The same things were measured in two ways. Each way mixes the same 11 hidden numbers, adds some noise and spreads widely along 8 directions of its own, which tell nothing about the thing.
(in the rows, 128 means zero)
Some things both ways: the first way, then the second way.
[ 78 179 114 129 149 126 142  95 119 171 132 129 151 147  96  92 120 135
 137 125  77 106 151 144 117 141 138]
[111 140 146 198 113 159  69 135 150 134 158 127 100 148 141 124 114 118
 168 141  72 102]

[103 126 145 124 107 111 109 118 138 110 121  99 135 116 128 135 161 147
 140 121 131 140 160 144 150 139 129]
[104 133  84 140 115 156 136  88 136 162  73 138 137 191 198 118 113 174
 168  79 161 106]

[117 131 141 136 102  86 136 121 104  91  77 109 161 144 102 137 130 116
 119 112 123 128 151 114 147 124 107]
[158  95  94  81 113 189  72 134 141 145 133  97 178 156 171 117 126 123
 112  94 160 137]

[ 48 157 117 128 130 127  85 102 143 160  98 115 136  99 116  88 130 145
 127 163  74  85 126 159 139 152 102]
[118 131 127 171  83 130 121 124 147 124 109 143  97 162 122 131 141 133
 139 139 104 111]

[ 90 163  98  98 129 103 136 111 108 147 164 144 153 130 125  87 132 151
 129 116 100  95 142 162 101 177 149]
[154 136 108  33 153 118 168  98 104  91 135 168 128 125 124 121 151 140
  90 128  91 144]

[ 87 101 182 121 113 129 125  96 126 124 155 116 163 137 141 117 115 114
 128 144 130 151 120 102 131 145 162]
[129 135 118 110  99 151 102 130 146  89 129 120 173 120 166 140 109 129
 154 101 146 208]

[151  70 166 160 131 174 152 132  91 114 108  96 158 164 131 174  88  89
  95 119 144 140  78  66 114  59 122]
[106 114 111  92 177 162 113  94 117 127 153 153 166 149 189 159 140 154
 110  97 121 118]

[137 125 133 121 102 116 120 123 149 134 117 117  97 126 166 131 139 154
 145 138 147 130 138 160 144 132 114]
[ 89 159  85 128 117 129 139  92 160 133  82 124 147 160 146 108 108 175
 177 106 169 127]

[116 131 112 120 142 140 151 129 123 160 100 123 133 144 118 110 111 129
 121 100 117 124  84 111  93 128 111]
[141 130 131 118 127 162  94 117 127 142 152 133 123 171 171 130 161 119
 129 110 109 107]

[123 113 110 141 118 142 139 121 122 147 109  98 143 123 138 119 117 127
 117 136 139 110  97 108 124 125 114]
[ 98 163  94 107 139  92 144 120 157 105 133 128 177 124  96  82 125 155
 138 154 119 179]

[143 107 157 132 115 125 147 134 126  96 176 161 148 157 140 164 126  92
 129  94 149 140 120 127  98 112 130]
[118  96 117  84 139 163 102 129 134 118 137 125 161 131 133 111 130 122
 115 118 148 112]

[155 147 159  94 105  75 164 101 107  84 150 183 154 198 121 152  99 116
 126  98 111 120 170 147 122 132 162]
[152 121 140  82 120 177 161  87 125 102 116 137 160  87  87  89  99  63
 131 111 154 119]

[131 117 163 114 122 130 116 130 116 110 100 124 129 152  73 140 112  91
 126 119  74 149  72  96 109 104  92]
[149 126 111 102  96 122 101 129 161 116 147  85 176  97 135 110 112 132
 133 145 120 189]

[131  75 194 148  91  77 134 101  88  47 113  91 147 163  82 195 151 116
 136 125 136 170 155 115 165  89 117]
[114 123 135 131 107 198 130  89 122 135  99 134 122 129 152 139 111 124
 167 102 163 144]

[ 95 106 162 155 132 142  99 121 140 128  85 108 113 128 116 155 117 129
 132 127  92 124 120 141 134  89  93]
[ 81 150  89 111 153 114 125 125 163 118 112 137 179  94 111 111 107 171
 141 163 118 180]

[122 150  94 122  94 138 157  94 101 117 180 130 149 110 187  94 129 138
 121 146 159 117 152 134 111 134 135]
[132 109 164 119 133 128 136 131 102 152 140 162  92 123  96 119 110  95
 123 116  88  88]

[128  95 116 136 120 104 168  94  76 122  63 106 154 146  97 139  59 131
 105 107  87 101 120  87 116  92 124]
[111 124 106  69 189 170 112 129 108 104 145 150 155 110 192 155 136 148
 109 124 111 133]

[140 139  88 130 136 166 128 125 181 149 110 146  92 100 153 136 130 147
 127 104 122 115 110 159 101  97  81]
[117 131 126 122 145 137 126 128 141 119 125 154 137 111  98 118 137 127
 122 144 113 158]

[100 111 159 120 149 133 155 120 111 143 128 126 152 173 124 121 104 120
 106 100 138 147  99 131  93 176 144]
[ 88 141 125 169 151 137 141  86 144 141 106 157 109 139 101 108 111 127
 122 145  78  76]

[112 131 110 134 109 148 141 116  89 148 122  89 140 116 139  93  85 104
 116 147 111 114 102  95 106 137 122]
[ 68 136 122 113 193 121 122 109 143 133 132 147 142 123 171 155 133 170
 130 131 111 105]

[109 123 116 134 168 169 119 133 206 183 101 151 107 117 122 127 114 132
 119  98 108 120  90 159  96 146  99]
[109 139 104 101 143 127 126 132 125  83 110 166  99 152 127 174 150 157
  82 129  90 127]

[ 66  62 221 128 118 132  74 126 105 154 135  91 131 108 182 115 103 117
 127 131 117 168  84 125 103 152 133]
[125  81 105 103 105 157 158 123 120  72  89 154  93 130 159 158 132 160
  95 134 104 125]

[ 77 100 202 126 136 117  87 126 127 166  82 107 135 139 146 113 112 130
 122 143 115 150 103 129 141 138 123]
[ 84 116 136 195 124 122 116 125 176 117 127 144 133  94  74 112  92 135
 153 151 110 115]

[145 102 119 107 121 117 177 121  90 150  71 109 161 145 134  88  72 127
  93 110 140 139  88  62 105 150 134]
[126 136 148 193 143 151 109 137 134 121 141 155  77 132 131 143 136 123
 137 127  79 123]

[118 182  79  66  98  29 156  92  92 154 105 141 124 123  99  82 126 167
 151 107  90 109 157 149 120 166 132]
[143 104 147 105 112 145 158 111 109 170 148 115 155 131 110  60 110  76
 154 106 166  65]

[152 147 123 121  97 120 151 105 155 115 150 144 121 146 145 160 139 119
 150 114 145 124 139 137 131  95 127]
[128 132 208 169 176 124 120 168 123 110 181 178  75 122 121 146 165  71
 132 116  72 100]

[105 133 144 104 121 115 120 137 162 121 120 143 106 121 117 117 132 126
 154  75 100 158 121 138  90 151 109]
[123  71 149 143  94 111 114 194 141 156  84 126  83  88  70  90  56 105
 118 141 100 121]

[111 146  78 144 137 169 108 113 160 169 109 103 117  79 121 111 128 147
 121 144  91  91 131 151 129 121  99]
[101 156 106 147 168 130 114 109 142 135 151 132 148 179 176 107 133 147
 143 102 108  92]

[ 68 109 136 142 115 150  92  91 133 159  93  84 133  60 163  80 111 138
 112 158 103 142 113 122 124 139  91]
[179 145  87  87  90 122 148 157  90 105 127 146 104 156 158 138 147 137
 100 123  69 152]

[118 156 137 107 128 112 124 120 160 115 123 156 109 142 113 130 150 148
 149  85  96 144 151 175 111 137 104]
[158  93 142 111  71 137 132 146 117 130  79 149  58 101  70 127  75 110
 108 132  80 129]

[120 124 118  85 137 110 127 139 119 185 137 160 107 106 175  92  99 157
 127  96 120 126 115 152  77 150 140]
[172 121 118 144 116 224 138  94 119 109 139 156 123 159 152 122 197 115
 142 115 158 154]

[ 75 156 150  97 138  99 119 122 125 150 129 137 115 169  77 127 113 127
 161  98  55 106 117 158 103 152 145]
[154 111 188 125 106 133 161 126 114 118 125 146  75 138 100  89 121  50
 120 117  86  93]

[150  66 163 146 126 115 142 148 129 110  85 127 135 189 141 183 119 143
 118 124 171 111 100 121 154  87 123]
[142 164 108  86 111 158 157  84 116  90  97 172 104 196 126 137 175 141
 140  76 155 151]

Other things, the second way, with their names:
(452): [138  74 136 121 119  93 138 171 125 161 105 156  81 153 122  89 112 118
 105 112  92  52]
(484): [123 105 108 140  53 151 154 110 125 105  96 136 126 152 164 147 135 145
 139 137 129 133]
(67): [133 121 151 192 160 141 101 141 143 155 159 142 117 127 156 102 126  90
 126 138  63  60]
(320): [123 159  81  98 138 127 131 143 116 123 159  99 152 175 162  99 153 149
 138 121 134 110]
(122): [124  48 145 193  66 149 103 155 146 123 100 147  66 130  96 138 106 129
 107 141 101 109]
(5): [125 135 141 194  89 140 152  91 140 174  85 157  97 162 141 112 113 108
 160 114 105  88]
(337): [101 117 117 174 108  94  84 209 141 162 139 124 120 105  90 113  81 144
 145 152  90 139]
(328): [ 90 139  88 213 103 104 148 109 158 149 117 123 139 150 110  99 105 167
 151 156 112 110]
(296): [132  97 114  90 143 147  96 120 129 157 162 134 188 152 164 136 144 144
 128  89 165 149]
(17): [104 143 170 141 165 118 189  74 128 137 126 173 104 146  79  92 147  86
 130 118 117  42]
(45): [150  97 185 151 115 183 137  97 127 121 107 161  45 158 108 127 152  63
 106 112  98  53]
(435): [130 140 148 185  87 120 147 121 139 147  93 154  76 126  45  74  91 102
 150 149  78 152]
(138): [104 138 116  97 131 158 119  80 134 162 135 114 180 153 136  94 109 125
 166 104 165 102]
(171): [119  95 135 126 118 152 136 123 146 124 117 113 142  85  73  72  66 104
 144 129 146 121]
(109): [118 159 123  55 145 105 130 125 119 117 119 150 108 121  99 151 142 136
 100 145  73 128]
(348): [ 79 124 133 163 136 151 110  99 177 119 111 121 135 141 154 121 142 142
 145 145 141  99]
(540): [107  74 171 162 124 132 176  92 133 169  82 174  96 116  98 105  97  99
 131 112 129  56]
(329): [149  91 167 167  68 129 154 134 126 125 112 146  64 129  86 115 123  95
 123 135  96 138]
(215): [ 66 100 153 132 128 169 126  74 178 116  64 131 116 120 144 140 115 142
 149 131 161 122]
(51): [ 99 104 103 188 151 189  83 112 165 123 128 142 151 123 200 144 104 165
 155 123 107 135]
(518): [ 61  95  99 149 132 159 119 100 156 134  80 138 145 126 155 140  93 180
 142 130 153 106]
(500): [177 127 100  82 141 166 144 106  83 130 142 170 104 147 165 151 161 149
 114  93 112 116]
(131): [142 147 112 117 115 157 144 119 140 102 119 154 150  90 103 109 144 121
 141 164 116 191]
(52): [112 132 146  88 140  96 204 105 114  79 110 171  91 133 130 128 163 130
 114 135 103 115]
(300): [ 60 127 113  90 214 120 142 106 166 101 112 148 161  63 123 150 124 182
 124 149 148 143]
(438): [136  95  95  84 109  60 133 159 146 138  98 110 126 132 107  97  94 166
  94 123 113 146]
(56): [131 131 167 187 134 161 140 109 136 124 136 168 107 123 145 122 141  89
 143 134  81 134]
(529): [ 99 123 136 186 135 164 129 110 149 158 122 132 142 120  94  62  96  96
 162 143 127 110]
(8): [122  93 135 113 135 115 158 125 127 128 136 150 156  93  95  95  86 119
 133 112 126 158]
(516): [148 121 145 189 113 160 116 154 142 103 148 141  95 124 119  98 135 103
 150 132 108 133]
(332): [102 140 136 108 161 173 124  84 144 106 123 167 125 150 152 137 177 143
 158 112 145 125]
(533): [121 124 139  86 118 152 168  89 110 123  95 156 107 153 157 149 125 123
 136  86 138  83]
(61): [ 67  96 155 134 162 113 122 104 146 168 115 139 151 111 135 152  99 131
 106 132 108  90]
(134): [135 112 149 156 114 132 114 175  98 141 148 121  75 166 167 123  96 116
 142  82 102  68]
(339): [176 126 139 113  47 152 157 106 138 122  80 157  86 157  79 103 170  91
 131 135 126 128]
(267): [116 103 140 131 139 125 136 153 111 131 116 193  56 108 119 148 137 144
 119 151  63  69]
(284): [133 135 123  89  99 136 193  83 102 123 104 169 131 110  98 120 132 115
 126 150 106 128]
(545): [108  88 161 142 175 167 102 130 140 111 133 172 117  69 115 170 119 120
 108 129 110 157]
(124): [ 78 109 110  75 198 139 131 109 130 128 143 155 178 122 158 147 136 170
 129  99 169 103]
(84): [118 130 121 103 173 119 105 168 130  98 163 147 139  97  97 153 146 145
  97 145 107 189]
(358): [120  53  84 140  88 139 106 165 145 150  66 109  87 147 125 121  83 182
  92 129 120 132]
(396): [122 127 131 168 110 162 121 124 150  92 123 129 130 138 113 126 131 110
 119 133 116 181]
(532): [ 97 127 143 147 142 123 143 103 119 165 130 152  95 175 126  94 101 112
 152  91  99   4]
(206): [141  83 147 156  63 175 151 104 127 103  86 137  90 133 103 122  89 104
 129 106 139 157]
(519): [ 81  79 148 213 127 196 103 111 178 158  55 156  74  77  89 151  81 141
 137 163 108 102]
(170): [ 91 133 104 158 118 141 109  96 183 109 103 124 146 132 146 153 125 175
 143 130 136 150]

Some of these things the first way, each followed by its name:
[ 90 155 130  98 147  83 140 116 140 139  94 142 120 174  81 132 147 174
 147  84  98 116 149 177 127 154 136] | (435)
[129  99 133 132 137 148 107 145 174 148  70  99 112  94 114 147 168 137
 129  95 143 168  78 108 124  88  69] | (296)
[ 96  81 217 144 127 187  90 120 142  80 181 119 133 137 130 189 139  85
 127 122 114 170 100 128 109  84 124] | (56)
[127 130 162 110 126 170 117 129 152 105 121 145 103 165 150 164 119 128
 128 114 115 126 100 144 115  81 115] | (5)
[110 120 189 129 117 142  88 121 163 130 217 134  92 102 132 150 146  98
 177 123 101 179 157 164 110 124 141] | (134)
[146 130 117 114  91 113 194 100  89  86  82  85 180 166  97 125 119  88
  94 111 169 155  83  55 123 152 111] | (61)
[147 107 162 105 124 161 124 131 138 143 166 147 104 131 177 141 102 107
 116 128 149 152  90 140  95 126 132] | (328)
[121 126 154  79 116  86 170 130  93 157 142 142 133 192 167 104  96 126
 125 108 174 136  86 133  94 199 166] | (17)
[ 90 153 177 126 135 121 114 126 133 146 187 136 125 161 134 133 151 120
 160 119 120 143 155 177 121 150 156] | (532)
[ 80 109 163 139 136 136 112 125 110 124 151 114 144 121 108 129 120 109
 128 115 100 143 135 132 103 139 134] | (529)
[ 71 140 156 141 103 121  89 108 126 102 171 134 144  96 158 116 155 126
 145 134 105 134 167 165 120 124 111] | (267)
[ 70 166 144 114 122  88 104 140 146 128 101 138 145 144 106 101 168 128
 147 102 108 127 120 151 124 164  99] | (339)
[133  83 162 126 129 141 122 141 109 101 133 119 162 146  89 153 110 101
 111 115 101 134  99  85 116 105 138] | (206)
[179  93 133 123 121 160 134 137 125 113 136 146 116 117 179 146 112 136
 108 110 143 148 114 125  99  72 102] | (500)
[114 167  51 103 117 124 145  90 143 154  94 139 138  76 139  70 110 160
 110 115  92  97 132 133 101 146  97] | (131)
[ 57 109 183 133 151 153  69 118 119 163  89  89 137 108 124 115 109 144
 119 130  60 131 128 133 129 112 129] | (51)
[ 76 140 105 112 123 117 110 110 116 161 112 112 142  86 131  72 106 148
 117 138  85 101 134 137 114 169 129] | (518)
[115 128 149 150 102 134 100 130 118 131 228 121 112  84 132 128 129  69
 157 148 113 153 151 149 100 144 127] | (320)
[138 115 130 104  98 118 125 154 104 109 112 125 125 147 141 123 103 118
 123 128 124 106  89 111 115 134 119] | (438)
[148 144 106 117 122 160 103 129 181 134 182 166 118  78 143 129 140 124
 139 109  95 124 145 153 100 104 116] | (516)
[115 147 122 121 117 151 111 139 115 116 171 156 166 124 149 116 114 103
 117 131 102  84 129 121 106 106 139] | (122)
[171 135  68 147 102 199 114 167 120 107 164 123 118  72 161 128 100  95
 116 128 101  83 127 114  88  77  97] | (358)
[104 119 161 131 113 106 102 110 117 120  84 107 109 151 112 156 117 143
 143 146  86 107 130 151 155  92 110] | (533)
